The first 5 rows are patterns. Each new row is the sum of 2 different patterns, raised or lowered, with some noise. Before adding, each is slid sideways (what falls off one end comes back at the other) and multiplied by a number that may be negative. Names go in the order of the patterns.
Known rows, each followed by the names of its patterns:
[ 0.53  0.65  0.61 -2.35 -1.81 -0.04  2.24 -0.90 -0.44  0.15 -1.64  0.12
  0.45  1.52  0.36  1.48  0.66  0.45  0.76 -1.32 -2.39 -1.17 -0.79  1.17
 -2.72 -1.00 -1.53  0.98 -3.80 -0.57 -1.16  0.08 -0.29 -0.35]	j457
[-3.22 -0.97 -0.72 -2.91 -0.23 -3.74  1.58  0.55 -1.53 -1.38  0.06 -0.34
 -1.62 -2.32 -0.47 -0.63 -0.35 -0.67  1.28 -3.16  1.08  1.68 -0.22 -0.40
  0.02 -1.82 -0.88 -1.13  0.60 -0.34 -0.01 -0.73 -1.19  1.47]	j793
[ 0.38  3.01  1.26 -0.21  1.58  0.47 -0.64 -0.57  2.08 -0.70 -0.65 -3.38
  1.64 -0.93 -0.77  0.95 -0.40 -0.82 -1.24 -1.84 -0.73 -2.22  0.99 -0.91
 -0.37  1.32 -0.19  0.38 -1.41  1.07 -0.10  0.08  1.28 -0.69]	j75
[-3.70 -1.64 -0.39  0.50 -1.62 -0.11  1.35 -0.20  0.84 -2.75  0.26 -0.62
  0.68  0.60 -1.31 -0.66  0.76 -0.63  0.38 -2.41 -0.49  1.12  0.36  1.64
  2.11  1.82 -2.02  1.26 -2.77 -0.73 -0.34  1.12 -0.46 -0.17]	j531
[ 0.74  0.19 -0.82 -0.90  1.63  1.23 -1.07  1.64  0.26  0.77  2.55  1.27
 -2.78 -1.42  1.45 -0.43  0.66  0.71  0.38  0.15  2.42  1.25 -1.20 -0.23
 -1.05 -0.14  2.85 -0.79 -0.30  2.92 -0.87  1.53  0.27 -1.52]	j809

New rows. What belongs after each?
[ 0.67  0.13  0.76  1.65  4.18  3.46  2.39  1.90  0.32  2.09  4.93  1.34
 -1.67  4.53  1.83  1.92  2.33  1.83  2.20 -0.29  0.39 -0.05  3.66  3.57
 -0.57  1.94  2.72  1.89  3.34  2.50  4.14 -1.19 -0.95  1.71]	j457 j793
[ 2.12  1.31  0.74  2.32  2.52 -0.11  3.26 -1.20  1.58 -0.82  2.04  0.47
 -1.15 -2.52 -1.38  1.33 -0.21 -0.81  0.13  0.36  0.97  0.70 -4.57 -0.61
  0.21 -0.68  0.62 -0.11  0.38 -1.03  0.29  1.14  1.58 -1.66]	j75 j531
[-3.27  0.59 -1.46  0.80 -0.86 -0.18 -0.88  0.50  0.98 -1.74 -3.22 -2.66
 -0.75  0.66 -2.01 -0.55  2.37 -3.18  1.26  0.21  0.30 -1.32  0.24 -0.85
 -2.38  1.06  1.01 -0.56  1.98  0.26  1.63  0.84  1.37 -3.11]	j75 j809
[-1.80 -3.78 -3.27 -0.66 -2.55  0.33 -1.74 -3.39  0.29 -0.94 -2.91 -1.72
 -1.38 -1.57 -0.17 -0.79 -1.78 -0.20  1.77 -1.27 -2.17  0.56 -2.02 -1.90
 -2.00 -1.22 -2.63  0.13 -2.71 -1.11 -1.59 -2.26 -0.95 -1.89]	j75 j809
[ 0.77 -2.08  0.85  0.00  0.36 -2.04 -0.46  1.74  0.87 -0.82 -0.14 -0.61
 -0.95 -0.64  0.40 -2.22  3.29  3.01  0.15 -1.01  1.00 -0.85  4.09  2.52
  2.11  0.29  3.23  0.99 -0.28  1.20 -1.44  1.02 -0.68  0.61]	j457 j531
[ 1.17  1.71  3.59  2.62  2.84  0.81  2.99 -0.52  1.69  1.34 -0.04  3.02
  3.55  3.98  1.41  0.73  3.88  1.71  3.51  0.58  2.82  1.34  2.94  0.19
  1.50  2.49  1.58 -0.41  1.69  4.21  5.81  0.46  0.17  2.68]	j457 j75
[ 0.95 -1.84 -0.84 -1.49  1.00 -1.68  4.17  0.00 -0.46 -4.26  1.67 -0.88
  2.63  2.23 -0.22 -1.33  0.07 -1.61 -1.98 -1.81 -0.12  1.57 -0.79  1.63
 -0.84 -0.28  0.03  1.38 -1.03  0.52  0.73  1.33  0.58  1.35]	j75 j531
[ 3.80  0.24  3.66  0.22  2.76  0.21  1.99 -0.18  6.59  2.11  1.56 -0.17
  2.19  0.89 -1.28  0.05 -0.67  4.65  1.60  0.94 -1.85  0.60  1.81  1.10
  0.87  1.04 -0.13  1.54  0.59 -1.78 -0.38 -1.46 -1.92 -0.23]	j457 j531
[ 1.99  1.91 -1.35 -0.62 -0.87  1.97  1.77 -2.64 -0.61 -1.86 -0.29 -3.86
  1.67 -1.47  2.87  0.99  0.56 -0.01  1.28  1.22  1.85  0.56  0.88  1.76
  1.14  0.56 -0.48 -0.65  0.02  3.33  1.54  1.40  1.10  0.82]	j457 j531
[-1.11  0.57  0.03 -1.95 -0.40 -1.60 -2.62 -0.16  2.78  0.12 -2.10  0.95
 -0.51  3.04 -0.92  2.53  1.19  0.66  1.29  1.35  2.00  0.69 -1.22  1.03
 -1.11  2.16 -1.84 -1.96 -0.88  0.69 -1.85 -1.16 -0.78  0.11]	j457 j75
[-1.75 -1.83 -2.16 -1.96 -0.57 -1.16 -3.10 -0.65 -2.71 -0.96  0.30 -0.27
 -0.51 -2.01 -1.36 -0.55  0.94 -1.31 -0.24 -0.21 -1.64 -1.06  0.92 -1.98
 -0.21 -0.47 -1.29 -1.68 -2.62  0.80 -1.21 -1.59 -1.95  0.39]	j793 j75
[-1.18 -3.86 -0.45 -2.25  0.28  0.92 -1.23 -3.30 -1.27 -2.06 -1.87 -1.03
 -0.41 -1.99 -2.57 -0.41 -2.28 -1.38 -2.33 -0.69  0.21  0.78  0.85 -1.20
 -1.74  3.22  0.58 -0.21 -0.78  2.15 -1.04 -0.64  0.33 -1.34]	j457 j75
[ 2.39  1.61  0.16  4.24  2.89  3.10  4.28  2.91  3.66  0.50  0.98  1.36
  2.43  0.89  2.50  1.67  3.25  1.47  0.46  1.94  1.46 -2.30  2.46  0.64
 -1.32  0.76  1.90  1.60  0.97  2.16  2.70  3.29  0.30  2.01]	j793 j75
[ 0.96  1.85  3.39  0.38  0.84  1.44  1.19  1.41  1.18  0.73  0.13  3.77
  4.71  1.54  1.83  2.26  1.36  0.95  1.27  1.67  0.28  1.76 -0.67  3.58
  1.08 -1.19  2.85  1.38 -1.00  1.29 -0.78  0.72  1.19  1.73]	j75 j809
[-3.04 -0.93 -3.29 -2.20 -2.98 -1.56  0.36 -0.81 -1.60  0.74 -2.18 -2.29
 -2.65 -2.50 -3.21 -2.65 -1.34 -4.87 -2.87 -0.01 -2.46 -2.46 -2.06 -5.28
 -3.77 -2.22 -3.56 -4.29 -2.30 -0.72 -3.63 -0.48 -1.33 -1.15]	j75 j809
[-1.44 -6.81 -3.20 -2.81 -2.78 -4.23 -4.90 -1.28 -3.18 -3.72 -3.20 -1.95
 -1.99 -3.49 -2.89 -3.95 -2.74 -2.92 -4.23 -1.71 -5.55 -0.95 -2.45 -3.10
 -3.26 -3.80 -3.50 -3.67 -6.15 -3.42 -2.95 -4.08 -3.85 -3.26]	j793 j75
[-1.10 -1.98  4.72  1.59 -0.11  2.45  0.89  0.42  0.20  0.08 -0.77 -1.05
  3.05  0.90  1.88  2.43 -0.97  2.14  0.66  0.30  1.90  0.47  2.29  2.02
  1.25  3.48  2.88  2.05  1.54  0.92  1.74 -0.04  2.90  0.42]	j75 j809
[ 1.18 -0.10  0.67  0.15 -0.77  0.56 -1.92  0.58  0.47  0.90  1.28 -0.58
 -1.43  0.65 -1.65 -3.16  1.46 -2.19 -0.06  2.34  0.29 -1.53  1.88  1.61
  1.90 -2.19  2.26 -0.21 -0.42  0.11 -1.04  0.37  4.49  2.44]	j75 j809
[-0.07  0.91 -0.48 -1.44  0.80 -2.00 -0.19  2.47  0.63  0.94  3.40  1.40
 -0.07 -1.77  4.24  0.01  0.59 -4.25  4.94 -0.55  0.34  1.01 -0.27 -0.61
 -1.70 -2.39 -1.30 -0.18  2.39 -0.81 -2.62  1.98  0.18  0.21]	j457 j75
[ 0.18  2.47  1.26  0.95  1.92  1.00  3.48 -3.51 -1.28  1.94  0.23 -0.08
  1.43  2.17  0.78  1.40  1.39  3.69 -0.53 -0.06  4.07 -1.51 -0.93  1.33
  1.85  2.06  2.28  3.20  0.64  0.79  0.95 -0.61  1.23  1.24]	j793 j75
[ 2.48  0.88 -1.70  2.89  1.05  0.95  2.65  0.59  1.02  0.65  3.86 -1.15
 -1.35  2.01 -0.31  0.75  1.42 -0.73  0.45  2.81  2.46 -0.34  1.76  1.34
 -0.74  2.73  1.16 -1.01  1.66  2.00  3.60  0.67  0.57 -0.74]	j793 j809
[ 2.93  0.21  2.46  1.98  2.60  2.01  2.65  1.36  2.36  2.79  0.88  1.65
  1.48 -1.29  2.85  2.98  1.50  0.63  2.27  1.37  2.43  2.15  2.35 -0.54
  1.08  2.72  2.54  3.24  0.77  1.62  2.96  2.45  1.35  2.48]	j793 j809
[ 2.33  1.49  2.12 -1.04 -0.32  0.25 -1.28  1.29  2.33 -1.28 -1.40  2.03
 -2.12  0.58 -0.10 -1.96  1.72  2.25  0.25 -0.07  0.54  3.24  0.01  2.64
 -0.56  3.76  2.74  2.28 -2.35 -0.90  1.42 -0.75 -0.16  0.09]	j457 j809
[ 1.60  2.99 -0.71  3.09  2.32  1.87  1.21  2.32  0.57  0.83  2.02  2.75
 -0.73  0.65  2.55  1.95  1.04  3.53 -2.23  0.42  1.59 -1.09  1.70  1.03
  1.52  3.45  0.08  1.40  1.83  2.40  0.90 -1.25  4.47  0.38]	j793 j809
[ 1.32  0.93  1.62  2.64  0.70  0.07  1.25  4.25  0.05  0.27 -2.24  2.51
 -1.76  2.57  0.22 -1.55 -0.48 -0.24 -1.35  1.38 -0.90  2.13 -1.13  0.39
  1.47  0.81  1.75 -2.45  4.30  1.18  0.88  4.17 -0.12  4.30]	j793 j75
[-1.67 -4.52  0.79 -0.87 -0.86 -3.09 -1.09 -5.59 -4.04 -3.94 -1.64 -4.37
 -1.67 -6.46 -4.02 -1.52 -1.91 -3.30 -3.47  0.04 -2.51 -1.25 -3.85 -2.40
 -2.25  0.98 -0.67 -3.61 -1.52 -1.14 -3.50 -2.22 -2.57 -3.22]	j75 j531
[-1.43  2.75  1.37 -0.10 -0.34  3.32  2.61  0.28 -1.98  1.65  1.12  1.16
  2.29  2.36 -1.27  1.07  2.44  0.09  0.59  1.12 -0.49  1.72  2.34  2.83
  1.53  0.22  2.82  1.23  3.70 -1.53  3.33  1.27 -0.27  1.33]	j457 j793
[4.51 4.76 3.96 2.33 1.43 2.47 1.58 6.04 0.27 0.90 2.03 3.69 0.32 3.74
 2.71 3.81 2.36 2.97 3.36 3.95 3.85 0.31 3.96 3.70 4.86 4.25 2.73 5.80
 0.49 2.62 4.32 5.06 2.94 4.14]	j457 j793
[-2.39 -3.05 -3.45 -2.57  1.22 -2.47 -1.88  0.20 -3.12  0.75 -3.70 -3.62
 -1.51 -3.87 -2.50 -5.24  0.84 -0.13 -3.69 -1.53 -1.34 -1.05 -0.82 -2.39
 -4.22 -3.33 -0.67 -2.50  0.07 -3.51 -0.39 -0.07  0.39 -1.04]	j793 j809
[ 0.84  2.23  0.35 -0.90  0.52  0.03  0.65  5.71  4.26  1.52  0.07  2.14
 -1.58  0.71  1.14  0.28  0.33  2.76 -1.65  0.96  1.40 -0.76  0.66  1.86
  0.08  2.37  0.86 -1.09  3.19  0.37  1.90  2.86  1.31 -0.57]	j531 j809
[-0.37  0.01  1.67 -1.86 -0.42 -0.44 -1.27  0.37 -1.50  3.19  0.34  0.94
  2.43 -0.13  2.97 -3.04 -2.80 -0.14 -0.28  0.00 -2.46 -0.25  0.11  0.39
 -2.71 -0.96 -0.79 -1.86  1.64 -1.73 -1.50  0.07  0.29 -2.52]	j457 j793
[ 1.44 -1.61 -1.40 -0.16  1.96  0.95  2.24  3.14  2.92  0.02  0.23 -2.51
  0.37  2.45  1.27  0.15  1.07 -2.97 -0.13  1.16  2.41  0.11  2.05  2.65
  1.30  2.40 -2.17 -0.60 -0.56  1.01  2.39 -2.01 -0.24  0.61]	j457 j531
[ 0.20  0.57 -1.94  1.90 -2.93 -2.06 -0.97 -3.31  0.26 -4.55  1.25  0.28
 -2.79 -1.35 -0.55 -2.79 -2.80 -2.24 -1.72 -1.22 -0.04 -0.49 -0.59 -2.75
  1.09  3.24 -1.64 -0.20  0.18 -2.82 -0.87 -0.82  1.02  0.63]	j793 j75
[ 1.41 -0.44  1.07 -1.89 -1.20  0.64  1.28  0.05  1.14 -3.12 -0.92  2.34
  1.37 -1.10  1.18  1.98 -0.46  0.55 -0.58  0.02 -0.78 -1.64  1.85 -1.53
 -0.77  1.50 -0.50 -0.10 -2.81 -1.37  0.78 -0.88  2.36  1.57]	j75 j531
[ 1.80 -1.04 -1.41 -2.82  0.76 -1.88 -2.47 -0.18 -1.96 -1.72 -2.04 -2.81
 -0.35 -1.26  0.73 -1.15 -1.72  2.48 -0.39  0.54 -2.55  2.68 -0.44  0.18
  0.23 -1.37 -0.10  1.56 -0.16 -1.28  2.28  0.79 -1.43 -2.86]	j457 j75
[ 2.35 -0.04  2.07  3.66  4.78  2.03  4.48  3.63  3.45  4.01 -0.18  3.32
  2.17  4.46  2.75  1.94  2.41  2.69  2.76  3.18 -1.49  1.74  4.24  2.06
  4.32  5.64  5.12 -0.21  4.75  1.14  4.96  1.52  4.94  3.10]	j75 j531
[-0.89 -1.05 -1.95 -2.80 -2.25 -2.11 -0.79 -3.05  1.50 -1.52 -1.18 -2.60
 -2.52 -2.02  3.67  1.27 -1.82 -1.36 -0.51 -1.53 -2.92 -1.22 -3.70 -0.12
 -0.69 -0.65 -1.14 -1.44 -2.09 -0.15 -1.62 -2.64 -0.88 -0.45]	j531 j809
[-2.88  0.03 -3.54  0.39 -0.35 -3.67 -4.57 -2.34 -2.31 -1.22 -5.69 -2.52
 -3.07 -0.58 -5.44 -0.81 -4.78 -0.25 -0.30 -1.78 -0.75 -0.65 -2.01 -4.16
 -3.81 -0.89  0.38 -2.10 -2.20 -1.95 -1.63 -3.68 -1.62 -0.38]	j457 j793
[ 0.31  0.45  1.76  0.85  0.25  0.35 -0.83  6.41  0.73 -1.38  2.26  1.01
 -0.39  0.23  1.51  0.06 -0.36  2.21  1.01  2.21 -0.25  0.45  0.45 -0.38
 -2.12  1.70 -1.06  1.70  2.62  0.74 -0.14  1.66  1.39 -0.60]	j793 j809
[-4.71 -1.79 -8.01 -1.48 -1.28 -2.40 -3.89 -1.75 -0.84 -3.13 -2.64 -4.21
 -1.92 -2.49 -1.57  0.06 -5.47 -1.29  0.36 -2.46 -1.49 -3.59 -3.57 -1.58
 -2.21  0.15 -0.15 -0.29 -3.72 -1.34 -2.64 -4.87 -2.49 -1.19]	j793 j531
[-0.18  0.07  0.24 -0.10  0.16  0.73 -1.41 -1.31 -0.01 -1.22  1.99 -0.89
 -0.69 -0.99  0.93  1.72  1.62  2.76 -2.41  0.76 -4.07 -1.18 -1.61  0.39
 -0.96 -0.90 -2.64  0.13  0.53  0.92 -2.62  1.64  2.00  0.59]	j457 j531
[ 2.01  0.82  2.89  0.36  1.17  1.18 -1.42 -0.57 -0.45 -1.97  0.72 -1.14
 -1.23 -0.78  1.82 -1.60 -1.24  0.30  1.18  2.77 -0.66  1.63  1.45  0.31
 -0.57 -0.10  1.59  3.80  0.47  1.92  0.22  0.26  0.90 -0.05]	j457 j75
[-2.34 -1.35 -3.23  1.18  0.35 -0.55 -0.22 -0.97 -3.29 -1.84 -0.69 -1.68
 -2.25  0.62  0.74  0.32  0.30 -4.28  0.52 -0.72 -2.06  0.82 -2.43 -1.10
  1.51 -1.30 -0.06 -1.22  0.19 -0.83 -1.18  1.51 -0.06  0.77]	j531 j809
